Each new row is followed by its nearest point in the smallest flat space through zero that holds the last named rows.

K951, 6 rows:
0.25  -2.36  1.68  -2.46  -0.56  -0.22  1.39  0.36  1.22  -1.71  -1.55  -0.06  -0.14  0.66  -3.52  -1.08  -0.14  -1.53  -0.20  -1.32
-1.62  -1.47  1.02  -1.71  0.77  -1.26  -1.74  -0.39  -1.13  2.69  -0.48  3.58  -1.22  0.32  -0.81  0.60  -0.05  -0.65  -1.52  -1.09
-0.34  -2.73  1.88  -0.89  -0.51  -1.25  -0.60  3.09  3.03  2.18  -2.80  2.21  -4.06  -4.12  -1.03  -1.52  2.92  -1.65  0.30  -1.85
-1.39  -3.13  0.38  0.02  -0.33  -0.19  2.32  3.82  2.00  1.52  2.24  -3.70  0.10  -1.45  0.13  0.69  -0.70  -1.75  0.49  -4.10
3.81  0.66  -3.22  0.05  2.31  0.11  -1.86  0.82  0.86  -1.84  -0.20  -0.32  3.39  -2.72  0.33  -1.11  1.40  -0.16  1.02  1.51
-0.17  -0.29  -2.09  0.56  -1.52  0.32  -1.17  -0.10  0.70  1.85  -0.48  -0.50  0.79  -2.32  -1.83  0.31  -2.13  0.46  1.84  -0.23
New rows:
-0.29  2.23  -0.17  -1.64  0.33  1.29  0.89  -0.20  0.92  -0.90  -0.24  0.66  -1.16  2.28  0.33  -1.46  -0.64  0.36  0.35  -2.43
-0.27  0.05  1.00  -0.29  -0.30  0.13  0.89  -0.43  -0.19  -0.89  -0.14  -0.18  -0.43  1.27  -0.24  -0.12  0.02  -0.04  -0.39  0.06
0.38  -0.25  -1.62  -3.93  0.55  0.10  0.81  -1.88  3.28  2.77  -1.73  -1.22  -0.56  0.32  1.70  -1.20  -0.21  1.06  -1.34  0.34
0.05  -0.35  0.03  -0.28  -0.02  -0.16  -0.29  0.16  0.25  0.26  -0.42  0.45  -0.21  -0.47  -0.43  -0.17  0.14  -0.18  0.06  -0.14
2.63  0.05  0.50  -0.56  0.47  -0.50  0.23  1.71  -1.07  1.87  -0.94  4.15  0.93  -2.12  -0.30  3.16  2.38  -1.35  0.39  -0.10
0.63  -0.71  -0.41  -0.81  1.59  -0.93  -1.97  0.74  0.08  1.22  -0.63  2.41  -0.16  -1.66  0.26  -0.32  1.47  -0.60  -0.56  -0.12
2.88  1.97  -0.73  0.55  -0.23  -2.26  1.83  1.78  0.83  -2.34  2.14  2.61  -0.06  1.44  -0.30  -1.15  -0.64  2.03  0.19  -0.75
0.98  0.55  0.04  -0.02  0.60  0.19  0.39  -0.14  -0.03  -1.60  0.02  -0.38  0.58  0.56  0.45  -0.43  0.74  0.01  -0.18  0.70
3.03  1.75  0.93  -0.01  1.24  0.78  0.63  -0.06  0.19  0.26  -2.70  1.40  -2.02  -3.68  1.88  1.10  -1.20  -0.82  -0.75  -0.29
0.70  0.49  -0.10  0.54  0.15  -0.20  -0.90  0.49  0.72  0.30  -1.12  1.08  -1.18  -1.70  0.72  -0.69  1.60  0.17  0.32  0.78
1.49  -0.28  0.73  1.89  -2.22  1.15  1.66  -0.80  0.82  1.28  -2.01  -0.79  0.03  1.90  -2.18  0.19  1.55  -0.03  -2.22  -0.02
-0.29  0.07  1.11  -0.09  -1.29  0.33  1.06  -0.52  0.42  -0.93  -0.96  -0.35  -1.05  0.71  -1.02  -0.45  -0.17  0.11  0.24  0.23

K573, 6 rows:
-2.83  -2.48  1.64  3.83  0.54  -0.65  0.55  2.13  0.60  -1.67  2.76  1.72  0.40  -0.82  -0.29  0.05  1.51  0.45  1.82  0.86
2.76  0.09  1.73  1.41  -2.04  0.27  1.91  -0.83  -2.03  -0.37  -0.94  1.13  0.53  -0.33  0.19  -1.16  -0.16  2.16  1.19  -1.28
4.70  0.42  0.57  0.28  1.10  -1.44  0.00  -0.21  0.82  2.87  -0.41  -3.47  1.47  -0.11  2.59  -1.68  0.59  -1.35  -0.25  1.21
0.76  -0.42  -0.73  2.26  -4.89  0.32  -0.26  -0.21  0.81  -0.35  1.95  -2.02  1.82  0.01  0.11  -1.07  1.96  -0.56  -3.21  0.60
-1.15  4.05  1.97  0.32  -0.39  0.79  -1.14  1.10  -1.28  -2.02  -2.07  -1.61  1.00  -3.21  4.32  0.09  2.74  -1.50  0.53  0.73
1.09  1.99  3.00  1.49  -3.12  -0.32  0.10  2.92  -1.21  0.90  -1.59  -1.42  -0.69  -1.58  1.82  -1.59  0.40  -1.92  -1.88  -0.22
New rows:
1.70  -1.56  -0.57  -0.42  1.37  -2.84  -1.48  1.37  -0.64  0.21  2.05  2.25  1.70  -0.47  -2.18  1.57  -0.83  0.64  -2.09  -0.64
0.05  -1.76  -0.53  0.26  0.52  -0.54  0.30  0.11  0.78  0.82  1.11  0.49  -0.39  1.07  -1.46  -0.04  -0.82  0.22  -0.11  0.04
1.42  -1.36  -0.55  -1.05  2.86  -0.65  1.83  -2.22  -1.36  1.68  2.65  -1.72  0.46  2.75  1.71  0.84  -2.48  0.80  -0.82  1.83
2.36  -1.38  -1.39  -0.90  2.35  -0.84  0.19  -1.57  1.17  1.77  0.63  -0.83  0.63  1.37  -0.36  -0.18  -0.73  0.37  0.65  0.50
1.66  1.35  -0.97  -1.98  -1.68  -0.99  -2.83  2.63  0.36  -0.04  -1.58  -0.16  1.18  0.07  2.53  1.43  -1.11  2.82  2.23  -1.42
0.89  1.51  0.27  -1.03  0.24  0.37  0.01  -0.66  -0.88  -0.11  -1.53  -0.24  0.06  -0.49  0.99  0.01  -0.07  0.18  0.46  -0.37
-0.68  -1.64  -2.36  -2.83  -0.01  -0.98  -2.15  2.44  -1.86  2.61  0.62  2.11  -1.49  0.86  2.40  2.08  0.34  0.90  0.38  2.03
-1.11  -0.11  -0.53  -1.18  1.69  -0.24  -0.60  0.50  0.61  0.54  -0.11  0.11  -0.92  0.38  -0.49  0.61  -0.77  -0.76  -0.04  0.20
0.48  -0.95  2.79  1.64  -2.21  -1.88  2.00  -2.07  0.53  -2.76  0.40  -1.95  2.03  2.02  -2.05  1.41  1.87  -2.20  1.45  2.64
0.48  -1.05  0.05  2.16  -1.20  -0.12  0.36  -0.38  0.46  -0.71  1.68  -0.43  1.61  -0.23  0.41  -0.53  1.56  0.57  0.12  0.62
0.78  -1.98  1.64  -0.29  1.08  0.19  -2.81  1.29  -2.11  0.35  1.71  0.50  -1.65  -1.32  -1.31  -0.32  0.59  -2.22  1.41  -2.28
-0.62  -0.51  1.18  0.51  0.88  -0.59  0.23  1.60  -0.06  0.52  -0.05  0.69  -1.02  -0.13  -0.28  -0.12  -0.64  -0.44  0.51  -0.04

K237:
-1.35  -2.17  0.73  -2.23  -1.57  -2.56  -1.76  0.54  2.11  -0.06  -1.33  0.24  0.36  0.30  -0.81  0.75  -0.44  -0.69  -2.06  -2.73
-1.22  -1.38  -0.98  0.08  0.24  0.90  -2.86  2.03  -2.61  0.63  4.45  -0.60  -1.96  -0.32  2.02  1.18  2.44  0.29  1.67  2.40
2.84  -1.54  3.77  -1.94  -1.83  2.25  0.50  -0.36  -0.14  -0.66  2.08  3.24  0.35  -0.20  -1.28  -2.86  -1.16  1.50  -0.76  4.37
-0.66  0.09  1.61  1.64  -0.09  0.13  1.19  -0.43  -0.06  0.37  -0.83  -1.68  -0.69  -3.69  -1.02  -1.43  -0.16  -4.33  -2.41  -2.79
-0.39  -0.45  0.54  -0.57  -0.36  -2.17  -0.31  0.83  -0.68  -0.38  0.94  2.19  -1.99  -3.03  1.09  0.03  3.77  -2.64  -2.70  -0.81
-2.27  -1.62  2.17  4.65  -0.86  -1.16  -1.62  -0.65  1.42  -1.70  -2.86  0.26  -1.63  0.32  -0.49  -1.82  -0.30  0.20  -0.66  0.72
New rows:
0.32  -0.14  -1.28  2.93  -0.58  -4.04  0.38  1.91  -0.15  -2.11  -0.08  0.62  -0.23  -1.38  -0.46  0.22  1.78  -0.51  -0.91  -1.71
-1.14  0.30  -0.46  1.40  0.27  -2.24  -0.22  0.05  0.30  -0.70  -1.41  0.92  -1.27  -0.89  0.84  0.37  2.19  -1.06  -1.18  -1.18
0.10  0.59  -0.13  0.61  -0.36  2.34  -1.01  1.39  0.31  -0.99  -1.04  -0.55  1.62  2.85  0.72  -0.29  0.13  0.19  1.87  0.03
-0.22  0.09  -0.57  0.62  0.26  0.64  -0.37  -0.15  0.13  0.02  -0.27  -0.80  0.47  1.58  -0.03  0.27  -1.07  1.48  1.46  0.69
-1.71  -0.02  -0.24  -0.50  -2.54  -2.32  -0.80  -2.30  -0.77  0.24  0.33  -0.40  -0.59  0.92  -0.09  -0.49  0.42  0.56  0.17  0.25
-0.75  -0.82  0.06  0.02  -0.40  -0.88  -1.08  0.28  0.48  -0.29  -0.31  0.31  -0.30  0.58  0.15  0.30  0.26  0.45  -0.13  -0.04
-0.23  1.93  0.24  -0.28  -1.00  0.06  0.53  -1.25  2.34  0.69  0.85  0.21  1.74  -3.47  4.15  -0.76  0.95  -0.82  -1.56  3.11
0.97  0.66  0.45  -0.03  0.17  0.16  1.05  -0.12  -0.74  -0.21  0.65  1.35  -0.55  -1.40  0.33  -0.65  1.30  -0.76  -0.75  0.74
0.05  1.71  3.79  -0.87  -0.54  4.15  -0.27  1.35  0.02  4.15  0.19  0.83  -1.17  2.12  -1.91  0.46  -2.07  0.23  2.84  -1.76
0.67  -0.47  0.67  -0.89  -0.32  2.24  0.13  -0.11  -0.11  0.82  1.01  -1.70  1.24  0.55  -1.13  -0.50  -2.61  0.40  0.95  0.43

K411 (6 x 20):
-0.35  2.18  2.79  0.53  -4.43  -0.70  -2.75  -0.83  0.86  -0.90  0.23  0.63  -3.00  1.55  -0.62  -2.04  -1.22  -0.82  1.14  -1.29
1.19  -2.86  -0.63  -0.49  -0.11  2.39  0.83  0.92  -2.05  -1.19  0.75  0.58  0.41  -0.70  3.37  1.75  -0.62  -1.21  -2.37  -2.56
-2.19  -2.20  -0.39  4.18  1.12  0.26  1.40  0.76  1.60  0.74  2.29  -1.57  0.62  2.54  1.20  -1.74  1.17  0.99  2.45  2.45
-2.00  -3.17  2.16  -0.76  -1.29  -0.35  -0.44  0.06  0.11  0.82  -1.36  -0.44  2.65  0.92  -0.29  -2.15  -1.87  0.82  -0.20  1.12
0.70  1.30  2.66  -2.54  2.64  0.21  2.44  0.62  1.97  1.21  2.33  0.06  0.65  -0.43  1.97  -1.83  4.19  0.43  1.54  -1.93
-1.71  3.59  -0.16  1.42  1.72  -0.17  0.37  -0.55  -1.31  -1.29  -0.57  -1.92  2.03  -0.35  1.06  0.18  -0.57  -1.72  1.18  0.57
New rows:
2.86  -0.89  2.46  1.91  1.58  2.59  1.57  2.66  -1.29  -1.03  -2.20  -0.37  2.35  -2.36  -1.98  2.38  -0.61  2.10  -0.34  0.50
0.23  -1.22  -1.23  -0.85  1.47  0.30  0.78  0.22  -0.97  0.21  -0.91  -0.09  1.64  -1.05  0.00  1.22  -0.33  0.19  -1.22  0.41
-2.63  1.19  1.31  -1.88  1.27  1.91  2.56  2.31  -0.96  1.44  0.25  0.18  -2.31  0.53  -0.16  -0.89  2.11  1.20  -0.18  0.61
0.24  0.23  0.78  -0.83  1.20  -0.08  1.03  0.27  1.04  0.75  0.93  0.02  0.21  -0.06  0.38  -0.75  1.79  0.52  0.72  -0.31
-1.90  2.74  2.49  0.86  0.54  -0.20  -0.30  -0.90  0.14  -2.56  -2.19  -0.27  0.96  -1.89  0.33  0.34  -0.51  -1.31  -0.64  1.11
-1.23  2.98  0.83  -0.13  0.19  -0.50  -0.56  -0.74  -1.12  -0.99  -1.32  -1.06  1.53  -0.50  0.12  -0.24  -1.22  -1.36  0.47  0.02

K127 (6 x 20):
-1.73  1.77  -3.40  0.96  0.61  -0.75  2.81  2.93  -0.99  0.32  -1.96  1.70  -1.01  -0.73  -3.38  -2.36  -0.21  0.56  0.11  1.86
0.95  -1.54  0.47  -0.92  -0.87  0.99  0.73  3.34  -2.03  -2.62  -0.74  1.86  -1.35  -1.14  -1.34  0.28  1.12  -0.33  0.95  3.38
1.34  -3.61  -1.07  -0.57  0.99  -1.46  -2.64  -0.54  1.03  -0.87  1.99  1.44  1.04  0.36  2.79  0.61  2.23  -3.00  1.28  -0.41
0.94  -1.09  4.29  -0.47  4.23  0.91  -1.51  1.09  0.29  0.16  3.73  -0.89  1.66  1.15  -2.53  -0.21  -1.60  1.55  1.82  -0.59
-1.97  -0.75  -1.17  -1.16  0.16  2.90  1.10  -1.67  1.53  0.09  2.79  -0.26  0.54  -1.93  0.84  -3.26  -2.93  -1.90  1.00  0.16
0.70  -1.52  -0.02  2.79  1.92  -3.25  -2.81  -2.35  3.08  -0.14  0.37  0.15  0.82  0.42  2.31  0.11  0.86  -1.78  -2.09  -0.33
New rows:
0.94  -2.39  0.35  0.98  -0.46  -0.61  0.04  -1.23  -1.11  -0.10  -0.46  -2.82  -1.22  -1.88  -1.48  -2.68  0.04  1.68  -2.53  0.06
-0.20  0.49  1.03  1.12  -0.03  0.13  0.19  -0.43  0.64  -0.48  -0.57  -0.42  -0.45  -0.61  -0.29  -0.39  -0.93  0.37  -1.37  1.00
-1.91  -0.47  0.70  0.09  1.83  3.49  0.46  -0.10  1.04  -0.36  2.30  -0.36  0.51  0.07  -0.87  -1.03  1.06  1.22  -3.22  0.79
-0.47  -0.01  1.34  0.37  0.97  1.07  0.21  -0.30  0.79  -0.29  1.08  -0.51  0.14  -0.68  -0.76  -1.21  -1.77  0.21  -0.25  0.70
0.80  1.42  1.00  0.24  -0.01  0.43  -0.10  -0.72  -2.16  0.51  0.18  0.58  0.53  0.53  -1.16  -2.67  -0.05  1.37  -0.56  2.67
-0.24  0.60  0.80  0.39  0.37  0.48  0.70  0.83  -0.27  -0.30  -0.30  -0.08  -0.38  -0.35  -1.45  -0.51  -0.81  0.84  -0.29  0.97
0.01  -0.24  0.36  -0.38  0.04  -0.53  -0.18  0.20  0.03  -2.09  0.78  2.52  -0.12  0.57  -0.02  -0.14  0.08  -0.12  -0.74  -0.32
0.37  -0.81  0.08  0.11  0.30  -0.27  -0.38  0.49  0.03  -0.65  0.14  0.54  -0.07  -0.16  0.04  0.03  0.44  -0.47  0.11  0.70
